All rows are made from the same 13 directions, up to rounding. Whole rows:
[[-0.54  0.73  1.45 -0.97 -1.00 -0.31  0.34 -0.66  1.43  0.03  0.07 -0.98
   0.75  0.97 -0.93 -0.18  0.60 -0.43 -0.86 -0.27  0.56  2.19 -0.76]
 [-0.74 -0.72  0.49  1.23 -0.56 -1.82 -1.44 -0.36 -1.26  0.11 -0.99  0.31
   1.15 -0.90 -0.31  0.86  0.15  1.13  1.56 -1.03  0.20 -2.23 -1.08]
 [ 0.90 -0.90  1.04 -1.09 -0.86  0.09 -0.44 -0.53 -0.79  0.43 -1.84  1.35
   0.30 -2.76  0.34  2.19 -0.86  0.33  0.43  0.21 -2.12 -0.62  1.03]
 [-0.85 -0.61  2.15 -0.08 -0.41 -1.36 -2.30  0.58 -0.68 -1.04  1.23 -0.33
   0.09 -0.24 -0.10  0.60 -0.22 -1.17 -0.56  0.62 -0.78 -0.22 -0.39]
 [ 0.63 -0.88  1.42 -0.63 -0.13 -0.82 -0.93  1.28 -0.71 -0.91  0.17  1.23
  -0.11 -2.20  1.32  0.97 -0.64 -0.50  0.58  0.86 -0.61 -0.87  2.43]
 [ 1.45 -1.34 -0.29  0.18  0.20  0.40  0.97  0.21 -1.53  0.02 -1.83 -0.48
  -0.92  0.86 -0.09  1.64 -0.41  0.60  2.63 -0.31 -0.74 -0.75  1.17]
 [ 1.98 -0.58  0.16 -0.86  1.00 -1.56  0.54  2.34  0.68  0.20 -0.09  0.22
  -0.20 -0.35  0.36  2.65 -0.64 -2.09 -0.11 -1.08 -0.66 -0.57  1.72]
 [ 1.69 -0.39  0.79 -0.50 -0.55 -1.37  0.66  0.71 -0.14  1.16 -0.80 -1.30
  -0.12  0.54 -0.63  2.23  2.44  1.53  1.75 -1.21  1.60 -1.47  1.31]
 [-0.32 -0.48  0.28 -0.77  1.10  0.25 -3.08 -0.01 -1.60 -0.15  3.03 -2.18
  -0.21 -2.27 -1.21 -1.20  0.36  0.87  0.29  1.13  1.04 -0.25  1.68]
 [ 0.77 -3.50 -0.13 -0.71 -0.15 -0.32 -0.27 -0.32 -1.64  0.01  0.28 -2.30
  -1.92  0.50 -0.86  0.80 -3.62 -0.05  0.05 -0.61 -1.35 -1.16 -0.72]
 [-0.58  0.52 -1.06  0.01  0.17  2.24  0.66 -1.65 -2.31  0.89 -0.25  0.52
  -2.14 -0.33  0.40 -0.25  0.74  1.64  0.98 -0.13 -1.70 -0.96 -1.60]
 [ 0.77  0.69 -1.42  0.19  0.76  1.20  0.28 -0.45  0.85  0.67  0.00 -1.09
   0.22  1.00 -1.05 -0.22  1.61  0.70  0.13  0.51  1.03  0.77  0.95]
 [-1.51  0.93  0.24 -0.12  0.90 -0.78 -0.70 -0.15 -0.99 -0.25  0.86 -0.34
   0.03 -0.44 -0.73 -0.04  0.02 -0.91  1.06 -1.63 -0.52  0.61 -1.90]
 [ 1.04  0.12 -0.83  0.11 -0.49  1.80 -1.09 -0.55  1.56 -0.86 -2.02  0.96
   0.66 -0.82 -1.42  1.36  2.60  0.59 -0.39  3.12 -0.21  1.65  0.86]
 [-1.33  2.18 -0.16  1.13  1.53 -1.29 -1.13 -0.46  1.19 -0.57  0.41  2.77
   1.37 -0.95  1.87  0.99  2.05 -1.15  1.71 -0.41 -0.71 -0.61  2.41]]

Rows cut short, each followed by the rest of it:
[-0.58  0.59  0.45 -0.73 -0.28 -1.75  0.65 -0.34  2.30 -0.16  1.18  0.09
  0.07  0.01  0.73 -0.08  1.52  0.24  0.26 -0.97  1.93]  [0.13 1.35]
[ 1.24  0.80 -2.51  1.14  0.65  0.72  1.01  0.83  0.17  2.08 -0.42 -0.64
  0.30  1.08 -1.05 -0.30  1.10  0.95 -1.57 -0.82  1.25]  [-1.40 -2.00]
[-0.21 -0.85 -0.03  0.43 -0.34  0.05 -0.34 -0.86  0.54 -0.20  0.20  0.32
 -0.69  1.05  0.77  0.38 -0.55 -0.25 -0.85  0.70 -1.11]  [-0.78  0.23]
[ 0.69 -0.72  0.79 -1.49 -0.33  0.89 -0.12  0.53 -1.26 -0.10  0.06 -0.89
 -1.45 -0.63 -1.00  0.84 -0.43 -0.38 -0.52  0.45 -1.20]  [ 0.88 -1.08]
[-0.74  0.57 -0.01  0.50 -0.43  1.27 -0.33 -1.71  0.08 -0.92 -1.48  1.87
  0.40 -0.84  0.75 -0.02  1.22  1.00  1.69  1.59 -0.77]  [0.68 1.36]
[-1.11  0.24  1.48  0.21 -0.64  0.34 -1.13 -0.48 -0.17 -1.27  0.20 -0.06
  0.98  0.05 -0.04 -1.36 -0.11 -0.08  0.29  1.48  0.27]  [1.54 0.54]
[-0.53  0.00  0.98 -1.20 -1.74  0.52  1.07  0.34  1.59 -1.26  0.78  1.11
 -1.13 -0.45  1.13 -1.70  0.07  0.02 -2.31  1.67  0.92]  [ 1.43 -0.55]
[-0.30 -0.56  0.59 -2.05 -1.33  0.08  1.52 -0.26  0.33 -1.15 -1.30  0.61
 -0.65 -2.26 -0.56 -0.16 -0.78  0.46  0.90 -0.40  0.43]  [ 2.25 -1.19]
[-1.53  0.20  1.72  0.91 -0.31  1.17 -3.51 -0.42 -2.92 -1.05  1.07  0.55
  0.43 -1.77  0.35 -1.45  0.43  0.79  0.26  2.74 -1.02]  [-0.60  0.25]
[-1.32  1.94 -0.62 -0.34  1.88 -0.06 -0.51 -1.58  0.74  1.08  2.55  0.32
  0.29 -0.77  1.28 -0.79  0.24 -0.65  0.02 -1.22 -0.65]  [-0.15  2.04]
[-0.68 -1.03 -1.39  0.03 -0.84 -0.83  0.34 -0.42  2.77 -0.82  1.13  0.73
 -0.88 -0.25  0.61 -1.26 -0.15  0.52 -2.32  0.64  1.70]  [-0.59 -0.87]
[-1.10  2.69  0.20  0.52  1.35 -0.66 -0.84  0.91 -1.62  1.36  2.00 -1.09
  1.25 -0.47 -0.73 -1.53  1.97  0.42  0.66 -1.91  1.80]  [-0.49 -1.23]
[-0.65  1.44  0.05  0.25 -0.10  1.11  0.73 -0.50 -0.70 -0.19 -1.48  2.81
  0.86 -2.02  1.60 -0.70 -0.15  0.35  1.12  0.29 -0.99]  [0.37 0.62]
[-1.03 -0.65 -1.04  0.64  1.17 -0.51 -0.11 -1.04 -1.06 -0.09  0.20 -0.56
 -0.36  0.52 -0.15 -0.09 -1.99 -0.49  1.67 -1.73 -1.07]  [-0.52 -0.85]
[-0.18 -1.17  0.55 -1.02 -0.26  0.03  0.95  0.76 -0.84 -1.10  0.56 -0.21
 -0.36 -1.41  0.75 -2.18 -3.16 -0.06  0.54 -0.03  0.85]  [0.94 0.85]
[ 0.11  0.87 -0.42 -0.36  0.96  2.15  0.59  0.14 -0.80  0.14  0.56 -0.40
  0.00  0.14  0.05 -1.79 -1.45 -0.77 -0.51  0.67 -0.67]  [1.81 0.53]
[-1.02  0.64  0.14  0.62  0.73 -0.60 -0.44  1.19 -1.10 -0.87  1.28  0.24
 -0.10 -0.28  0.50 -1.38  0.09 -0.37  0.82 -0.31  0.90]  [-0.26 -0.51]
[ 0.14  0.16  0.22 -1.54 -0.77 -0.41  0.88  0.05  2.13 -0.51 -0.76  0.64
 -0.26 -0.69 -0.79  1.28  0.43 -1.07 -1.21 -0.27 -0.29]  [ 2.00 -1.40]
[ 0.53  0.12  1.78 -1.71 -0.89  0.38  0.89  0.29 -0.69  0.53  0.19 -0.94
 -1.02  0.20 -0.22  0.53  0.25 -0.03 -0.34 -0.34 -0.42]  [ 0.89 -0.36]
[ 0.50 -0.24  1.31  0.49 -1.95 -1.69 -0.74  0.82  1.11  0.29 -0.92  1.08
  0.90 -0.38  0.22  1.47  2.18  0.91 -1.53  0.59  1.02]  [-1.88 -0.71]
[-0.79  0.77  0.64 -0.58 -0.99 -0.75 -0.87  0.19 -0.27  1.13  0.97 -0.47
  1.04 -2.15 -1.04 -1.24  0.59  1.18 -1.95 -0.79  1.57]  [-0.50 -2.64]
[-0.27 -0.45  0.47 -0.49 -0.40 -0.47 -0.57 -0.21  0.21 -0.13  0.86 -0.60
 -0.20 -0.50 -0.21 -0.33  0.11  0.45 -0.35  0.15  0.69]  [-0.13  0.11]
[-0.05  0.96  0.41 -0.23  0.83  0.42  0.56  0.48 -0.57 -0.22  0.45  0.50
  0.45 -0.58  1.16 -1.03 -0.51 -0.41  1.26 -0.07  0.17]  [0.71 2.26]
[-0.88 -0.50 -1.33 -1.00 -0.04  0.45 -0.22 -4.39 -0.35  1.78  0.08 -0.77
 -0.74 -2.16 -0.39  0.38  0.73  3.44  2.35 -1.53 -0.19]  [-1.46  1.06]
[ 0.51 -0.04  2.93 -2.59 -1.79 -1.05  1.29  0.83 -0.28 -0.05 -1.04 -0.55
 -0.62 -0.74 -0.90  1.92  0.62 -0.36  0.47 -1.34 -0.15]  [ 1.71 -1.43]
[ 0.06  1.18 -1.36  1.12  0.19 -0.58  0.06 -1.02  1.51  2.27 -0.15 -0.12
  1.39  1.03 -0.37  0.47  1.49  0.75 -1.47 -1.34  0.58]  [-1.62 -0.93]
[ 0.15  0.10  0.52 -0.53 -0.20 -0.14 -0.11  0.72 -0.32  0.00 -0.72  1.42
  0.90 -2.25  0.42  0.22 -1.60 -0.86 -0.79 -0.13 -1.05]  [ 0.23 -0.28]
[-1.03  1.48  1.76 -0.48 -0.27 -0.87  0.06 -0.32 -0.65  0.57  1.18 -0.50
  0.88 -0.57  0.63 -1.26  1.21  1.06  1.43 -1.17  1.64]  [-0.01  1.14]
[-0.52 -0.82  1.58  0.14 -0.78 -0.43  0.14 -0.96  0.47 -1.84 -1.07 -0.07
 -0.69  2.41  0.31  1.36  0.58 -0.62  2.23  0.71 -0.89]  [1.27 1.09]
[ 1.24 -1.18 -0.73 -0.06  0.21 -0.02 -0.17  3.41 -0.83 -0.67  0.99 -1.80
 -0.01 -0.57 -1.69 -2.04 -1.46 -0.18 -1.74  0.77  2.72]  [ 0.41 -1.63]
[-0.18 -1.75  0.78  0.77  1.06 -0.50 -2.42  0.29 -2.10 -1.28  0.74 -2.58
  0.02  1.47 -1.52  0.41 -1.42 -0.96  2.01  0.49 -0.64]  [0.23 0.69]
[ 0.27  0.51  0.51  0.16  0.20  0.68  0.62  1.19 -2.52  1.10  0.60 -0.15
  0.34 -0.82  1.03 -2.02 -1.61  0.66 -0.04 -0.54  0.41]  [-1.10  0.24]
[ 0.11  0.23 -0.21  0.32  2.01  1.19  0.55  0.66 -1.96 -0.03  0.78 -0.94
 -0.65  1.93  0.49 -0.61 -2.74 -2.27  0.79 -0.61 -2.14]  [0.89 0.62]
[-0.21  0.28 -0.34  0.16  0.63  1.05  0.45  1.18 -1.82 -0.65  1.21  0.74
 -1.66 -0.57  1.41 -1.61 -0.12  0.29  0.52  0.71  0.18]  [-0.68  0.27]
[-1.12 -0.30  0.70  0.75 -1.31  0.01 -0.16  0.89 -1.19 -1.39  0.20  1.91
 -1.48 -0.39  1.43 -1.03  0.42  0.51 -0.71  1.25 -0.07]  [-1.29 -2.32]
[-1.80  0.37 -0.20  0.93 -0.04 -0.43  0.00 -0.83  0.52 -0.35  1.47  1.13
  0.25  0.07  1.99 -2.45 -1.26  0.08 -0.76 -0.07  0.44]  [-0.86  0.15]
[-0.80  2.58 -0.49  0.94  1.56 -0.05 -0.27 -1.22  2.80 -0.08  0.38  0.28
  1.62  2.54  0.04  0.59  2.46 -1.74  0.52 -0.04 -0.22]  [2.00 1.96]
[ 0.60  0.12  0.09  0.29 -0.13  0.37  0.28  1.15 -0.88  0.24  0.02 -0.32
  0.19 -0.02  0.02 -0.91  0.18  0.68 -0.07  0.37  1.13]  [-0.41  0.11]
[ 1.09  1.08 -0.03  0.08  0.95  0.13 -0.53  0.79 -1.15  1.70 -0.28 -0.29
  1.43 -1.14 -0.47  0.76  0.58  0.18  0.34 -0.76 -0.12]  [-0.82  1.01]
[ 1.06  1.93  0.56 -0.24 -0.64  0.78  2.06  0.25  1.49  1.08 -1.38  1.24
  1.14  0.70  1.10  0.19  1.70  0.24 -0.45  0.17  0.53]  [0.83 1.72]
[ 0.55 -0.20 -2.00  1.10 -0.12  2.21  1.81 -0.94  0.44 -0.89 -2.41  1.59
 -0.66  0.94  0.82 -0.49  0.57  1.32  1.73  1.65  0.02]  [0.50 1.17]
[ 0.64 -0.03  0.30 -0.88 -0.61  0.19  2.14 -0.28  0.78  1.27  0.19 -1.29
 -0.28  1.65  0.23 -0.69 -1.04  0.18 -1.04 -1.12  0.62]  [0.49 0.11]
[-0.05 -2.59 -2.96 -0.14  0.99 -1.48 -0.28 -1.31  0.94  0.23 -0.05 -0.72
 -0.93 -1.06 -1.29  1.41 -2.67 -0.20  0.02 -2.10 -0.75]  [-1.45 -1.67]
[-0.59  0.46  0.77  0.31 -0.82  0.77 -0.90 -0.96  0.44 -1.29 -1.39  1.51
  0.93 -0.86  0.17  0.14  1.36  0.50  0.97  1.99 -0.34]  [1.24 1.05]
[ 1.03 -0.31 -0.16 -0.74  0.07  0.42  0.21 -0.08  0.16  0.53 -0.76 -0.77
  0.63 -0.67 -0.94  0.49 -0.41  0.25  0.24 -0.05  0.16]  [0.78 0.93]
[ 0.65 -2.03  1.06 -2.37 -1.25 -2.49  0.13  0.69  1.20 -0.84 -1.46 -0.36
 -0.19 -2.26 -1.99  3.02 -1.13 -1.02  0.03 -1.63 -0.23]  [ 1.18 -1.98]
[ 1.08 -1.47  0.83 -0.92 -1.52 -0.65  0.13 -0.15  1.34 -0.04 -2.04 -0.12
  1.90 -1.46 -0.90  0.68 -1.81  0.23 -0.65  0.30  0.46]  [1.03 0.81]
[ 0.70  1.05 -0.53 -0.38  0.15 -0.87  0.36  1.15  1.30  0.18 -0.91  1.42
  1.36 -2.33 -0.19  0.75  1.57  0.20  0.23 -0.49  1.44]  [0.15 0.61]
